The first 6 rows are patterns. Each new row is the sum of 2 different patterns, raised or lowered, with some noise. Before adding, each is slid sideways (what falls off one end comes back at the other) and multiplied by a number that may be negative. Names go in the order of the patterns.
Some rows, each with the names of its patterns after it:
[-14   6  -3   1  -2  -8  11 -12  -7   4  -9 -26  -2   6  11  -6   1   3
  -1   7   0   5  -3  -6  -6  -1  -7   2  26  14  10 -13   8   7  -5   9
  -6  -8  16 -16  -7]  z590
[ -9   0 -11 -15   3  12 -11  -1  -2   6  -5  21 -13  11   4 -12  -8   8
  -4   1 -12  -3  -4  -9   3  -6   5  -2  18  -6   7 -12   3  -6  -9   2
  10   4  -8  11 -14]  z17
[ 21   6   2   7 -12   0  -2 -16  -6   1   6 -13 -10  16  -2 -20  20  -7
 -14  -4  -2  12  -2 -16  -1  17 -11 -12   1   6 -21   0  -6   4 -12  11
   1  17   3 -11  14]  z481
[ -8   6  -8   0 -12 -10   1  22   1   0  -2   7  -5  -5  -8  -3   5  10
   8  -3   2 -10  13 -11  28   6  14  11  10  14 -22 -17  -6  12 -18  -1
  -7   1  17  -3  17]  z780
[  8  -2   1  11 -13   0   7  16  -7   0  12  12  -3   1  13 -14  -1  -3
   3  12  12  -9  -4  14  -8 -26  15   6  -4   0  -2  -9  -1  -1  -5 -23
  17   2  25  -4  -4]  z377
[ -4 -20   7  -2   4  15  -1  15  -5  -2  -3  -7 -11  -9  18  10   1  17
  16  15  -8  -7 -19 -17  -4 -14   7   4  13   6 -36  28   2  -3  14   2
  14  19   8 -18 -11]  z799

New rows, each followed by the names of its patterns:
[ -2  -9  16   6  29  21  22   9 -28  45  14  21  13  27   0  27   7 -15
  -6  -4  17  37  19   6  47  14  36   8  -5  14 -10  11   1  40  23  27
  41  29   6   5   8]  z780 z799
[ 10  -6   8  -6  -6  -8   1  -4   9   1   2 -11   4  -6  -2 -10   3   3
  15   6  -7   7   2  11  -7  22  -1   9   7  -1   7 -14  -9  -9   3  -5
  -1 -13   9   8  -8]  z481 z780
[  6   2  15  10   5   7  11 -14 -12  12   8  -3   6   5   2   4   1  -5
 -14  15   3  23  -6   7  -7  -1  -4   3  -9  -4  20  22   3  -4  21  11
   6   4   2  -3  -7]  z780 z377
[-15  19   7  15  -4  17  11   7  -3  -6  11 -11  17   7   8  11  20   6
  -5   1   5   6   1   4  -8  15   1   2   9   5  -5   9   2  16  -1  12
  -3  -1   2  -5   1]  z17 z780
[ 29  -3   2   8 -16  11  -1  -5  15  16  17   7  13   2 -10  10  -7  17
   5   4  15  34   7  -5 -13   4   5   0  12 -12  11 -20   2  -1   1  -2
   1  17  -9  -6 -13]  z590 z780
[-14   0   7   0   5 -15 -18 -16  -8 -16  -4  -7   9 -31  -2  -9  -8 -20
 -24   1  -3  -5 -27  14  -4   7  -4 -45  13 -22  -1  -3   2   1  15   7
 -19 -34 -10 -19   0]  z780 z799
[ -3  15  10   5  18  12  22 -15  12  -8  -8   7  13 -12   9   6  17   4
 -13  -7  22   4 -21   2  15   0 -12  33   3  11  -3   3 -16   9  -9 -11
  18  12 -27  -7   4]  z481 z377
[ 7 22 35  7 16 22  6 12 21  8  8 11 36  5 22  3 19 24  5 14  8  3 41  2
  8  4 13 13 -2 -3 13 22 10 27 25 13 13  3 -2 23 10]  z377 z799
[-11  -6  -5  -5 -11  -3 -26  -2  -4   1 -16  -5   6 -12  -7  -1  -9  -8
  11  -4  -3  -2  -6  -4  -2  -8   2 -20  -8 -10  -9   3  -3  -7  -9  13
 -13 -15  -4  -1 -12]  z17 z377
[-10  -2   7  -5 -15  -3   3  -6  14   1   8  22  12   4   4  14  -2 -18
   1  28 -17   6  19   2   8  -3  -3  27   9  -3  10  16   2   1  26  -2
  15   5  13  -1  17]  z590 z481
[ 19  -2  25  37  -3 -15  10   9  13  10  15  16  19  29  -9  -1 -17  15
  10  11  -2  18 -24  15  -4  -7 -12   2  28  14   5   0  23   0  26   9
  -4   9 -15   7  11]  z780 z377
[ 11  13  -6  16  16   3  12  16   4  15   1   1  -1  11   3   3  17   1
  -8   9   7   6  16   5   5  18   8   9  21  25  21 -11  14  28  -9  19
  14   6  20 -10   5]  z590 z481
[ 27  27  30  16  22 -18  -9  27   7  -7  12  -4  11  19  -3  23  14  22
   6  22  -4   3  10  24  13   2  12  19   8  10  10  13   6  16  17  -2
   4  -7  29   5  49]  z780 z799
[  5  -4   8   0   0   7   5   4   9 -12   1   2 -12   1  31  12  12 -17
   7   6  -8  11  -8  -4  17  -6  -9  -9   1   1  -1  -5  -5  17  -9 -10
  10 -15 -28  -1   1]  z590 z17
[-13   1 -11   0 -15   1  -4   5 -12  -4  15 -21   2 -12   0   1   6 -21
 -15   8  -1 -29   8  -3  -6  -9 -12 -18  -8  -5  -5 -24   7  -3  11  -3
 -15  16  -5   3  10]  z780 z377
[16 32 12 31 22 11 28 26 25 13 23 29 22 25 11 31 23 15 23 37 24 21 16 23
 20 13 27 11 32 19 28 29 29 26 16 11 -1 15  6 28 12]  z590 z780
[ 14 -20  -7   6  -9  -6  17  -2 -13  15  16 -26  -6 -27  10   1 -19  -1
   7 -19   4  -1  -6 -31   4  -6 -11 -20   7  -2  -5  14  -7   9   9 -11
 -13  11  -5 -16   5]  z481 z377
[ 11  67  35  24  19  38  24  39   9   7  32  21  25  18  41  34  32  34
  34 -12  21  20  28  28  39  19  27  38  11 -11  29  32  17  32   7  25
  -4  16   5 -10  29]  z780 z377
[  8  11   3  14  -3  13 -12  30  10   9 -10   4  38  21  24  -5  20  26
   2   3 -18  19  -7  19   3  11  22  10  13  13 -17 -14   9  18  15   9
  17  21  12  13   1]  z590 z780
[ -3 -14  -4   5  -7   8   0 -10   0   8  -7  -6  -4   3 -18 -12  -8 -26
   0 -20   6  14   6 -16  10  -4   8  -2 -11   4 -16   5 -11   1 -17   7
  -3   4 -19   0   3]  z17 z780
[-14   3   6   4  -8  33  10  23   9  -8  17   8 -10  15  19   4   2   8
  -8  -7  16  -8  14  21  15  18   1  30  13 -10   7  20 -20   7  33  18
   9   8  21  33   2]  z481 z799
[-13  -5   2  -3   4 -13 -10  -4  23  13   7  24  -5   7  -3  -9  -6  -7
   3  11   3  11  16   9 -17  -8   6 -16  -3  -5   9  14  25  14  -1  19
  -3   0 -12   0  20]  z17 z799
[-11  -2 -44  19 -10  -8   1  -8   3 -14 -19 -29 -15 -27 -28 -14 -15  -2
  -5  -4  -9 -14 -20 -16 -26 -27 -20   9  -7 -13  -4   0  -6 -22 -24 -28
 -22 -11 -19 -11 -10]  z780 z799
[  2  -4 -11   7 -13  -3  -8  -4 -25  -3  -1 -15  -8 -10  14   3  16 -17
  15   2  -6  -7  -3  -3  -9  -5  -6   0  -8   6   0   1 -13  10  -6   5
 -14   3  -3  -4   1]  z17 z780
[ -1   5  -8  -9   4  -4  -8   8   3   7   4  -6  -2   6 -13 -17   1  26
 -14  -7   7  -4   6  13  -8  12   8  26 -13   1 -16   5   9 -12  10   4
  -8  16  16  -2 -13]  z590 z377
[-18   3   3   5  -5 -10  14  -1 -10  22   3  -6   6   0  -8  -9 -16  12
  11 -11  -2  -3  12  -6  -9  11  12   5   7   6  15   6   2   5  28  13
   1  14  14   4  -2]  z590 z481
[-13   0  17  -7  -2  -2 -17 -12   5 -18   3 -11 -12  -4   4  -3 -16 -10
  -3   7 -13  -1 -22  -4 -15 -12  -1   5  -2  -8   0 -36 -24 -14  -6 -23
  -9   7 -21  -4  -3]  z590 z17
[ -5   1   5   0 -22 -19 -24 -32 -29 -16  -5  -7  11   2  -3   8 -25  -5
 -17  -8  21 -33 -11  -6 -18 -18 -16 -23 -18  13  14  -5   7 -21  -4 -13
 -25  -8 -27  -5  -9]  z590 z799
[  1   3  14  17  18   7 -10  34  11   6  19   5  17  19   6  -7   1   8
 -11   8  13  11   9  16  15  -1   5   5   8   0  -5  18  21   4  14  19
  20  -6   4  -7  -2]  z481 z799
[  1  17   6  -1   1  -1   9  -6   5  -6  -9  12  20   0  -6   6   8  -7
  -7  -1   0   1  18   9   2   4 -10   6   1  26  -1  18  25   2  10 -10
  -9   0  17  -9   4]  z780 z377
[-17  -8 -16 -18 -19   1 -21  -5 -19  -6 -11 -13  -9 -33 -27 -22  -9 -25
 -14 -20 -14  -9 -30 -14 -26  -9 -24 -20 -21 -26 -14  -2 -24 -11 -16  -7
 -22 -19 -22 -18 -11]  z590 z780
[-25 -17 -27 -16 -19 -12 -18 -17 -18 -24 -24 -24 -13 -10  -4  -9 -26  -9
  -7 -23 -20 -17 -23  -9 -32 -20 -38  -9 -26 -21 -14 -18 -17 -23 -24 -10
 -22 -31 -15 -18 -11]  z590 z17
[ 39  33  15  23  36  29  11   6   5 -12  22  -2  20  27  32  16 -10  39
  25  16  29  24  26  35  20   3  -4  18  -5  30  12  24  34  14  22  10
  20   6  21  13  10]  z17 z799
[-14   6  31 -12   0   1   7   0 -10   3   5   1 -14   8  12   3  -3  20
  -1 -13 -11   0   1  -5 -16   1   1  -6  -9 -15  10   1  17  -4   3  10
   6   4 -12  16  11]  z590 z481
[ -3 -13   1  -2   1   1 -13   4 -33  -6 -10 -10 -15  -9  11   9   3 -19
   8   1  11  -9 -18   1 -14   3   5  -2   4  11   1  -6 -18  -6  -1  -6
 -10   1  -2   8  -3]  z17 z780
[  1   2  -9  -2 -15  14   1  12   2  -6   5  -7  -1 -10  -5  -8   9   3
  -2   4   2  -4  -7   3  -4   1   3  -4   6  13   1 -15   3   5  -5 -19
   8 -15   5 -11  -7]  z17 z377
[31 -7 26  7 44  9  8 23  6 15 20  4 20 27 31 14 12  3 14  3 26 21 -6 18
  4 21 33 12 19 17 39  2 -8 29 22 18  4 22 11 10 20]  z590 z377
[-17 -13  -4 -10  -4  -1  -7  -8   4 -18  -9 -41  -7   3 -29  -6  -5 -19
   0 -19 -16 -16  -6 -22 -15 -14 -10 -15 -11   0  -7 -11  -7 -28 -22 -13
 -10 -18 -13  -2 -27]  z481 z377
[ -6 -15 -16   8   0 -16   3  17 -22 -10  -4  -3  10  11   2  -9   4  21
 -22  -3 -30  -4   6 -19  -5 -11 -12   7  -4 -12 -23   7 -10 -20 -14  -5
 -17 -18  12   2  -5]  z590 z377
[  0  -6  -2  -4 -10  -1  11  -1 -19   5  -8   5 -12  16  -4   7   4   2
  -4 -13 -16   4   3 -19  -1 -10  -2  14 -11   9  -7   8 -13  -3  -7  -5
  -4  13   4 -10  -6]  z780 z377
[  1  31  22  -2 -10  16  -6  13   2  -5  15  -8  19  -2   9   3   9   5
  -1  -2   8   5  15   9  16   4   7  -4  -9  -5  -9  11   5  19  -1  -8
   0   1  -8   4   0]  z780 z799
[ 15  -1  18   3   6   2   2  -8 -22   8   5  13  12  11  18  -9   1  -7
 -21  10  -4  18   3  16   8 -26  32  -3   8  19   2  20  36  11 -16 -13
   4 -15   7   2   2]  z590 z799
